The same things were measured in two ways. Each way mixes the same 9 hidden numbers, adds some noise and spreads widely along 6 directions of its own, which tell nothing about the thing.
In the rows, zero is written as 128.
Some things both ways: the first way, then the second way.
[135 108 112 103 149 128 149 126 128 130  81 148 104 133 152 139 161 153
 118 112 134  78 150 108 143]
[118 122 185 157 123 166 141 151 119 140 130 119 145  85 163 140 120 125]

[138 105 124 122 136 144 128 167 145 102 136 135 147 128  86 128 144 109
 136 169 123 126 135 154 141]
[117 146 122  96 113 107  97 125 136 121 109 140 144 147 122 140 152 160]

[118 149 131 158 166 111 112 127 111 160 140 127 132 176 174 120 164 103
 136 140 137 107  86  89 152]
[127 184 128 184 178 174 171  97 166  46 117 165  83 107  88  59 134 130]

[160 137 150 200 116 130 118 147 174 135 100 141 110 137  86 117 113 124
 131 159 177 121 122 157 110]
[119 122 109  57 106  67  53 127  88 141 105  92 158 178 165 142  94 172]

[121 155 161 188 121  73 130  72 146 156  99 102 132 149 148 113 148 106
 115 157 206  75  89  87 111]
[ 98 109  83 186 138  41 178  88 117  59 145 109  79  93 163  79  44 118]

[163  99  95 110 110 150 164 125 103 122 124 141 146 129  91 158 109 132
  98 144  89 163 145 124 149]
[154 154 118 193 187 194  78 108 125 125 120 119  92 120  96  76 132 153]

[130 107 153  93 168 107 155 151 111  99 126 136 122 119 114 126 179 117
 134 155 117  77 164 126 133]
[121 163 165 195 153 192 115 124 133 172 149 125 143 135 101 124 169 130]

[ 94 147 154 139 128 131 154 109  79 158 127 122 100 132 195 122 135 163
 141  95 101 133 121  51 134]
[105 141  71 181 147  86 117  88 117 100 144 116 118  42 150 113 111 201]

[139 137 116  96 128 142 100 125 113 140 149 140 143 115 169 127  97 148
  98  97 115 152 115 134 181]
[106  85  77  93  63  75  96 158 105  91 115  82 123 109 156 189 106 129]

[145 124 104 102 152 132 140 159 125 142  56  98 141 155 137 163 141 101
  74 162 175 153 137 131 144]
[ 93 147 198 119 126  84  71 129 105 119 101 101 178 112 193 141  96 171]

[152 135 101  75 131 132 122 138 114 140 104 112 145 107 152 168 121 129
  98 117 120 159 137 115 164]
[165 197 135 202 134 146 167  63 133 111 124 102 127  65 130 160 130 103]

[100 137 159 135 117 116 130 118  59 135 200 128 130 112 159 117  91 136
 109  99  78 153 109  95 160]
[105  66  16  96 127  78  97 161 137  74 122 129  61 158  95  97 119 144]

[112 138 156 136 146 114 149 132 109 106 136  93  95  94 142 141 137 124
 127 116 144  98 152  84 122]
[173 147 103 141 113 130 146  86 113 166 193  83  94 142 165 164 109  62]

[114 133 127 170 156 126 139 136 114 129 111 101 101 155 153 141 137 123
 130 128 163 124 125 119 120]
[155  79 149  89 170 212  85 190 120 141 121 117  85 176 120  69 115 117]

[101 167 158 158 118 118  99 126 144 153 156 115 124 101 137 118 125 113
 121  99 126 116 132  95  91]
[163 128  61  89  48  90 100 123 106 156 108  84 127 114 103 152  88 125]

[123 123 155 114 156  91 143 140  73 122 155 144 115 133 143 134 144 134
 121 117  72 107 138  95 162]
[130  98  81 112 132 159  57 157 118 124 110 119 101 161  65  77 135 174]

[143 156 117 197 115 146 100  90 171 170 173 169 118 158 125 102 128 150
 171  87  99 110 101  93 121]
[108  99 165  38  88 103  92 178 116 102 123 188 136 171 160 118  86 137]

[149 120 123  88 154 110 114 172 100 147 128 157 145 126 134 149 144  97
  76 132  97 126 142 150 147]
[119 155 128 162 157  49 158  59 111  86 160 130 149 150 130 128 118 143]

[127 119 130 182 129 108 127 109 153 117 146 127 123 130 116 119 160  99
 169 144 154  80  97 126 104]
[120 103 161  92 136 153  78 172 130 138  98  88 109 149 147 102 137 149]

[165 100 131 122 130 129 140 121 151 101 133 163 119 107  78 129 113 146
  97 132 122  87 159 150 145]
[104 164 222 142 111 200 122 153 132 175 161  86 147 190 145 153 174  73]

[105 163 148 159 152 121 137 138  84 138 129  83  85 142 182 151 112 156
 156  82 133 172 128  86 147]
[123 151 114 110 138 152  50 110  98 140 119  65 126 123 128  77 123 217]

[171 130 139 173 100 136 115 110 186 128 124 163 118 114  69 126 120 165
 163 113  97  92 128  93 171]
[132 159 133  48  54 129 133 148 148  93  36 175 157 137  96 118 122 163]

[133 130  95 141 138 142 139 131  83 140 127 109 105 137 175 168 110 139
 137  85 114 174 123 110 136]
[139 136 164  48 118 102 119 147 163 138 104 162 109 172 173 137 144 107]

[107 144 118 149 147 139 123 143 118 148 129 113 145 183 168 103 154 108
 161 162 167 170  86 147 101]
[133 178 154 165 157 163 132 111 165 134 156 137 103 103 133 141 186 121]

[119 108 152 136 112 136 163 135 140 111 106 127 124 116  64 130 132 130
 113 157 112 104 163  98 120]
[122 136  97 139 122  91 106  98 105 130 135 129 137 105 135 109  97 179]

[146 103  97 144 126 175 117 177 160 112 115 132 143 139  88 129 121 116
 136 172 159 161 119 191 130]
[139 184  75 147 159 118 141  72 140  98  94 115 125 102 125 120 142 182]

Other things, the second way, with their names:
K_627: [143 172 132 170 143 120 196  47 112 110 175 134 129 143 126 107 118 123]
K_106: [143 129 147 147  92 169 143 161 140 172  90 104 159 109  57 138 165 125]
K_557: [128 192 147 136  96 175  45 124 118 138 106  73 147 150 104 147 145 139]
K_355: [165 142 141  97  81 202 143 140 153 157 152 124  65 149 106  93 151  89]
K_632: [123 149 157 138 152 147 117 111 126  94 131 194 122 166  96  46 102 160]
K_970: [158 128 148 115  69 154  59 142  85 171 179 100 149 180 115 202 117  67]
K_852: [127 205 111 199 165 106 180  37 145 114 148 127 127  75 138 102 139 171]
K_319: [129 120 161 128 130 212 119 173 119 104 104  98 125 137 111 117 128 114]
K_655: [104 118 195 126 100  67 202 115 120  75 161 173 145 160 146 119  87  85]
K_142: [ 75 107 141  87 154  53 139 175 172  49  63 220 147 157 140 136 135 140]
K_328: [114 120 183 101 145 125 109 144 109 106 143  96 154 147 180 179 142 120]
K_910: [124 174 123 135  18  80 134  90 131 155 125  61 140  75 116 164 138 137]
K_291: [ 75 149 176  84  94 154  77 167 148  99  95  50 122 134 157 133 178 157]
K_231: [105 152 162 107 127 145 100 161 151 143  21 118 179 130  93 118 176 200]
K_107: [104 122 131 128 151 110  17 117  53 160 171  64 173 118 197 153  93 202]
K_475: [154 171  76 139  58 110 113  78 124 151 139  44  94 123 114 151 135 107]
K_954: [158 108  90  80 110 109  67 135 101 113 100 133 114 174  94  97  75 140]
K_674: [ 84 114 198 109 156 100 141 160 150 134 176 151 135 165 204 167 165 100]
K_920: [119 157 196 167 137 191 154 143 150 142 141 114 117 128 150 126 149  84]
K_670: [208 140  72 122  59 162 114 124 115 190  95  92 116  96 118 194 107  78]
K_986: [115 144  94 151 163 104  89  83 109 119 157  70 109 124 179 136 139 168]
K_988: [124 151 164 159 105 145 209 150 183  92 127 163  99 123 127 169 156  27]
K_974: [148 130 202  79 108 161  99 166 125 148  64 157 164 145 126 120 114 139]
K_166: [191 131  30 120 113 144  85 127 116 117  90 113 109  82 114 185 103 120]
K_90: [138  62  82 141 153 119  90 165 104 102  99 117  98  74 128  95  69 157]
K_704: [ 90  90 120 129 160  90  89 186 136 114  74 146 148 157 103 128 133 149]
K_63: [156 106 137 158 157 186 108 111  91 117 225  95  59 191 145 100 103  64]
K_170: [150  92 156  75  37 142 167 169 123 147 163 166 133 147  97 158 128  75]
K_687: [163 196 124 163 143 176 111  62 120 117 134  67 120 128 117 139 157 136]
K_173: [101 197 148 101 102 159 101 142 180 124  90 156 102 168 125  86 159 133]
K_402: [153 181 171 169 184 200 130  86 135 145 157  99 114 137 118 109 183 136]
K_410: [108 116 139 175 141  83 183  90  92 103 178 129 147 144 116  92  83 131]
K_585: [ 87 124 141 127  78  75 108 138 110 150  85  83 190 103 107 136 129 196]
K_335: [ 94 104 179  74 117  91 175 185 173 125  74 150 124 127 176 112 133 120]
K_915: [ 94 154  94 143 166 115 118 114 143  61  84 146 128 120  93  72 130 198]
K_306: [ 89 185 168 164 133 111 143 112 149 135 114 126 151 152 121  92 130 132]
K_462: [153 176 105  94  70 155  76  82 118 171 173  47  91 117 140 127 163 168]
K_725: [114 119 119  87  81  86  74 158 125 159 111  56 138 148 183 218 141 101]
K_864: [ 82 120 179  75  97  53 196 147 173  98 114 170 128 146 187 135 140 116]
K_123: [109 193 161 107 124  68 158 102 175  86  57 195 149 153 123 100 124 141]
K_31: [115 102  83  66  89  37 169 156 160 106  56 162 126 112 117 108 106 154]
K_139: [139 156 133 150  75 143 220 121 183 127 147 166  90 115  82 129 175  73]
K_115: [ 74 143 157 170  76  56 176 103 140 141 153 121 135 119 125  95 122 135]
K_671: [158 118  74 183  79 125 164  95 124 143 197 115  59 121  90 107 109  74]
K_793: [177 100  97  98 105 161  68 160 109 162  87  75  97 105 122 117  94 133]
K_20: [106 152 149  86  92 101 195 176 213 110  33 207 118 112 140 120 140 104]
K_431: [130 132 132 108  91 151  59 116  91 174 225  47  87 147 207 155 120 112]
K_843: [148 143  90 159 140 176 152 114 142 149 112  49  92 115  90  90 159 138]
K_51: [168  91  78 148 127 146  71 144  94 183 130 129 124 133  97 133  98 130]
K_8: [ 94  98 164  77 101  59 126 131 112 128 126 133 143 122 174  93 104 192]
K_816: [130 110 218 146 201 183 107 150 120 113 153 150 126 200 114  95 150 108]
K_29: [149 168 118 162 120 106 160  46 134 115 176  79  62 137 142  88 118 105]
K_471: [106 148 102  86  76 117  54 173 160 138  63  94 116 107 160 178 150 138]
K_792: [122 178 107 193 139  98 160  81 133  88  80 125 138  57 106  79  83 169]
K_435: [166 117  74  81  68 168  82 150 111 155 101 102 115  98  95 117 106 161]
K_2: [127 153 220  93 127 194 175 179 193 130  98 153 109 164 134 130 192  72]
K_990: [139 136 108 131 120 115 128 124 150 135 111 145 107  90 138 137 144 142]
K_880: [180 110 141 150 107 175 151 132  91 117 167 160 117 111 115 126  58  71]
K_560: [122 152 186 125 150 195 159 135 162 145 192 137  93 185 132 101 194  91]
K_105: [132  80 130  62 123  95  86 182 117 162 113 154 164 145 145 174 135 145]
K_776: [102 150 180 180 140 179 201 110 142 112 208 151 106 158  97  64 151 108]
K_383: [ 82 199 136 149 141  57 115  75 161 100 106 112 138 126 144 122 170 183]
K_359: [100 112 109  88  68 113  80 153 122 121 142  70 102 123 132 131 139 153]
K_849: [127 191 128 188 125 147 122  83 134 153 138 133 147  90  99 116 157 174]
K_248: [170 161  91 145  98 179  69 105  99 153 144 110 117 117  85 119 108 147]
K_872: [ 89 100 114 160 127 110 172 169 160  87  82 168 119 111  61  73 123 143]
K_859: [146 156 109 149  65 180 106  97 118 198 200  17  88 101 129 146 178 131]
K_510: [123 168 151 176 136 161 169 102 131 114 105 139 137 104  96  60 114 163]
K_821: [139 101  88 101 144 108  74 102  67  82 138 132 126 116 130  76  60 214]
K_720: [131  93 119  73  46 149 131 203 154 168  88  93 112 132  90 146 153  97]
K_654: [151 160 152 163 151 139 126  62  91 112 168  84 126 116 163 132 124 148]
K_214: [122  61 147 101 178 141 180 164 113  92 161 205 119 172 123  76  98 122]
K_818: [149 184 141 110 132 141 190  71 141  91 166 152 108 157 127 101 137 120]
K_373: [156 170 163 122  86 129 170 113 138 172 147 175 162 156 132 184 132  61]
K_748: [146 215  91 152 106 115 144  56 155  97 106 109 103 132 103 124 140 120]
K_573: [133 160 203 110 140 114 188  89 132  98 168 123 138 173 142 134 152  99]
K_245: [112 135 149  61  99 159  69 179 147 165  40  67 133 148 102  78 162 195]
K_889: [112 103 190 120 166 122 139 134 143 155 194 167 120 154 172 123 181 140]
K_421: [144 176  70 185 115 178 105 112 129 133  73  90 101  61 104  83  85 156]
K_293: [139 198 100 175 128  74 179  67 176 116  82 174 134  80  76 114 150 156]
K_644: [ 75 114 191  70 110  64 154 150 146  96  93 168 151 120 144  72 125 195]
K_484: [158 163  70 138 129  98 147  79 148  86 119 139  77 136 117 111 116 107]
K_917: [160 183 113 128  97 155 126 105 136 162  93 128 138 134  91 115 126 130]
K_364: [133 136 136 158 108 166 159 149 149 144 139 163 117 125  85 116 136  93]
K_749: [129 119 155 126 116 135 202 130 142 140 202 137 107 171 134 145 155  56]
K_332: [165  50  91 108 162 218  56 182  74 142 147  80  94 151 110 104 105 139]
K_132: [111 142 183 104  71  98  80 120 119 148 167 111 119 186 162 145 128 102]
K_367: [ 83 142  78 210 191 110 120  97 109  82 155 103 132 100 110 100 127 193]
K_784: [137 148 155 146 142 166 131  95 132 150 212  94  84 115 163 119 169 132]
K_969: [ 91 156 130 122 138  23 160  80 123  61 129 136 150 114 197 144  94 153]
K_461: [154 147 190 185 120 234 130 150 133 200 141  87 116 134 109 127 153  71]
K_463: [132 101 109 152 145  81 207 111 135 112 168 171 109  94 178 155 107  93]
K_876: [112  53 168  76 115  96 159 204 133 135 166 188 144 172 154 181 135  70]
K_487: [141 137 181  96 121 132 146 144 154 134 116 185 133 196  99 126 154  91]
K_700: [132 119 166 111 120 141 118 162 129 138  81 169 145 156  83  75 104 141]
K_442: [116 102 204 128 166 171 139 138 105  81 185 147 124 158 118  74 125 143]
K_570: [153  91  65 158 150 118 107 120 105 130 147  92  80 129 150 135  96 107]
K_27: [ 94 148 172 131 148 111 123 117 120 153 136  93 168 141 143 108 151 179]
K_35: [151 109 109 172 137 105 182  81 103 121 235  82  72 140 161 135 101  54]
K_512: [139 162 152 188 135 219 137 107 118 112 140  66  99 141  85  76 136 119]
K_552: [125 162 218 160 166 172 208 119 155 132 154 152 165 127 108 135 200 122]
K_168: [107 125 138 166  74  74  95 104  85 147 162 105 156  90 115 117  89 168]

Some of these things the first way, each followed by its name:
[115 116 145 108 117 102 127 121 112 157 111 159 151 144 133 116 117 135
  77 127 111 117 135 137 123]  K_872
[101 151 151 162 154  90 115 115 123 146 151 121 115 144 172 104 160  97
 132 123 165  82 105 119  97]  K_35
[140 101  70 137 150 148 108 138 136 135 141 159 123 149 144 130 135 116
 134 110 133 123 103 175 119]  K_2
[104 119 121  93 151 116 157 129  68 100 132 105 114 142 179 145 144 152
 190 111 109 167 123 130 143]  K_889
[104 161 130 150 138 136 108 130 137 137 138 103 102 147 170 125 121 152
 171  90 141 156 118 118 124]  K_435
[136 153 145 120 151  96 124 135  94 128 150 106 122 109 135 165 137 111
 114 109 103 129 142  73 166]  K_954
[124 126 138 121 163  67 158 104  66 122 121  93 108 131 172 170 155 111
 122 112 125  98 129  71 159]  K_29
[119 133 150  82 153 115 154 152 102 112 100 104 130 144 135 139 153 136
 139 157 128 145 159 121 146]  K_849
[142  91  78 125 105 174 134 144 121 119 160 158 133 104  91 145  93 132
 126 111  66 171 136 161 122]  K_402
[146 132 138 128 189  86 138 113  79 124 159 131 102 146 170 139 166 126
 120 110 120  74 126  87 172]  K_63
[150 102 127 142 105 153 148 139 153 115 111 146 115  99  53 145 111 137
 101 131  99 112 176 124 120]  K_917
[143  87 107 167 115 169 149 134 148 147 116 179 126 138  95 106 132 122
  83 162 131  83 123 134 110]  K_471
[173 161 106 159 115 114 103 110 135 157 137 126 138 144 139 148 118 125
 158 110 128 169 102 124 136]  K_123
[132 131 125 148 114 155 111 152 148 130 110 113 164 166  95 115  92 123
 118 180 158 198 104 174 149]  K_915
[151  86 101 118 101 150 143 131 178 102  82 138 145 129  35 141 109 133
 106 155 136 123 161 164 127]  K_510
[122 117 128  98 121 142 127 156 103 148 100 153 123 131 156 136  99 172
 110  99  93 171 147 152 146]  K_552
[131 116 123 123 145 165 133 180 125 149  93 147 127 135 133 128 140 118
  77 161 142 121 141 123 145]  K_166
[124 146 142 147 160 114 127 146 112 151 108 118 113 142 173 134 160 113
 115 136 155 100 118  83 158]  K_969
[138 131 127  94 158  89 133 139 104 137  95 123 118 138 143 162 148 119
 108 116 120 122 157 117 142]  K_700
[123 120 142 176 102 146 136 116 149 133 163 150 122 111  66 126 128 139
 140 116  62  95 138  53 141]  K_821
[164 114 131 153 129 136 126 153 145 136 112 160 134 130  90 127 142 115
 110 167 128 102 126 137 156]  K_687
[173 136 113 128 123 116 107 124 128 137 137 143 163 154 120 134 112 122
 142 143 129 175 103 169 146]  K_816
[150  81  99 164 117 168 171 114 149 161  93 195  94 130  85 126 118 148
  60 109 101  65 166 111 103]  K_421
[170 110  83 126 132 151 100 143 161 136 129 181 128 144 105 130 113 141
 133 106 112 139 133 200 121]  K_627
[144 113 128  79 144 122 148 151 104 120 114 143 119 115 127 150 135 133
 108 123 101 136 173 152 122]  K_51
[115 144 182 115 162  74 153 135 103 106 107  77 113 111 126 151 165 100
 104 157 157  86 163  79 139]  K_306
[131 133 152 108 178 106 126 163 145 116 123 136 110 123 126 126 203 103
 138 150 137  52 159 117 120]  K_373
[150  76 100 110 128 146 149 164 174 104  66 136 142 122  36 162 154 101
  91 177 131  88 173 132 129]  K_974
[ 93 107 116 128 146 130 147 132  94 170 115 156 118 133 165 130 162 110
  78 106 104  73 132  83 108]  K_90
[134 158 163 109 129  77 110 127 119 144 113 128 125 115 167 138 126 148
 138 100 125 130 140 134 136]  K_585
[122 150 125 120 135 117 129 120 125 113 126  88 141 144 163 131 156 126
 201 145 164 153  98 133 124]  K_990
[163 139 147 105 140  77 152  95  94 121 105 107 139 139 132 159 126 137
 114 140 131 139 132  93 186]  K_132
[116 147 184 139 115  65 144  72 119 131 131 114 140 136 127 120 136 136
 144 137 141 101 125  86 120]  K_671
[ 73 125 110  86 148 145 110 153 103 104 157  82 163 140 145 128 106  96
  92 135 135 184 125 150 141]  K_359
[125 135 169 154 126 108 137 116 116 137 104 141 105 140 149 106 106 175
 126 112 143 119 127 133 138]  K_749
[130 102  92 156 116 173 123 152 168 142 101 151 139 165  85 107 128 117
 128 166 156 148 126 191  82]  K_852
[144 114 110 140  90 144 133 126 112 142 160 151 157 120  99 135 100 114
 113 138  86 164 113 135 123]  K_383
[134 138 116 140 120 125 129  86 137 115 184 125 111  89 138 130 132 136
 157  84 105  89 126  83 121]  K_920
[113 163 140 142 161 108  98 120 113 114 163  76 131 139 188 127 135 115
 157 128 172 137  76 105 178]  K_291
[108 104 131  98 148 142 144 165 124  90  91  95 125 139 110 148 114 149
 113 144 139 153 162 145 170]  K_214
[121 180 156 102 142  79  98 114 116 117 159  85 129  99 165 146 122 128
 144  88 129 143 142 105 146]  K_410
[122 141 137 181 123 164 123 131 166 142 173 158 109 123 101  93 142 121
 147 125 120  96 132 110  74]  K_107
[ 91 134 116 163 139 128 121 109 126 125 170 113 120 161 162 105 149 119
 200 116 139 132  90 124  98]  K_784
[161 184 154 117 145  99  87 120 120 154 173 146 129 119 162 121 136 137
 132 100 107 134 128 107 149]  K_970
[136 121 124 108 172 126 124 171 111 121 117 131 120 124 164 132 149  95
  79 151 178 108 132 173 128]  K_725
[181 116 100 158 109 142 122 119 171 142 100 165 137 150  98 129 114 144
 148 140 136 136 109 165 143]  K_654
[103 103 141 100 148 126 163 176  88 121  70 106 108 131 129 155 116 134
  72 139 139 149 170 146 134]  K_27
[130 147 116 155 107 131 119 115 139 178  99 133 135 143 136 135 115 127
  97 110 135 143 123 107 106]  K_792
[128 124  99 145 135 168 112 151 137 135 144 130 121 147 120 137  99 142
 133 103 111 169 125 136 151]  K_818
[122 116  90 116 133 128 119 116 128 109 151 121 132 125 150 140 135 129
 166 104 126 122 111 143 137]  K_864
[ 87 157 143 102 156  94 105 137  94 130 137  85 114 127 209 135 119 130
 137  88 155 149 123 139 129]  K_720
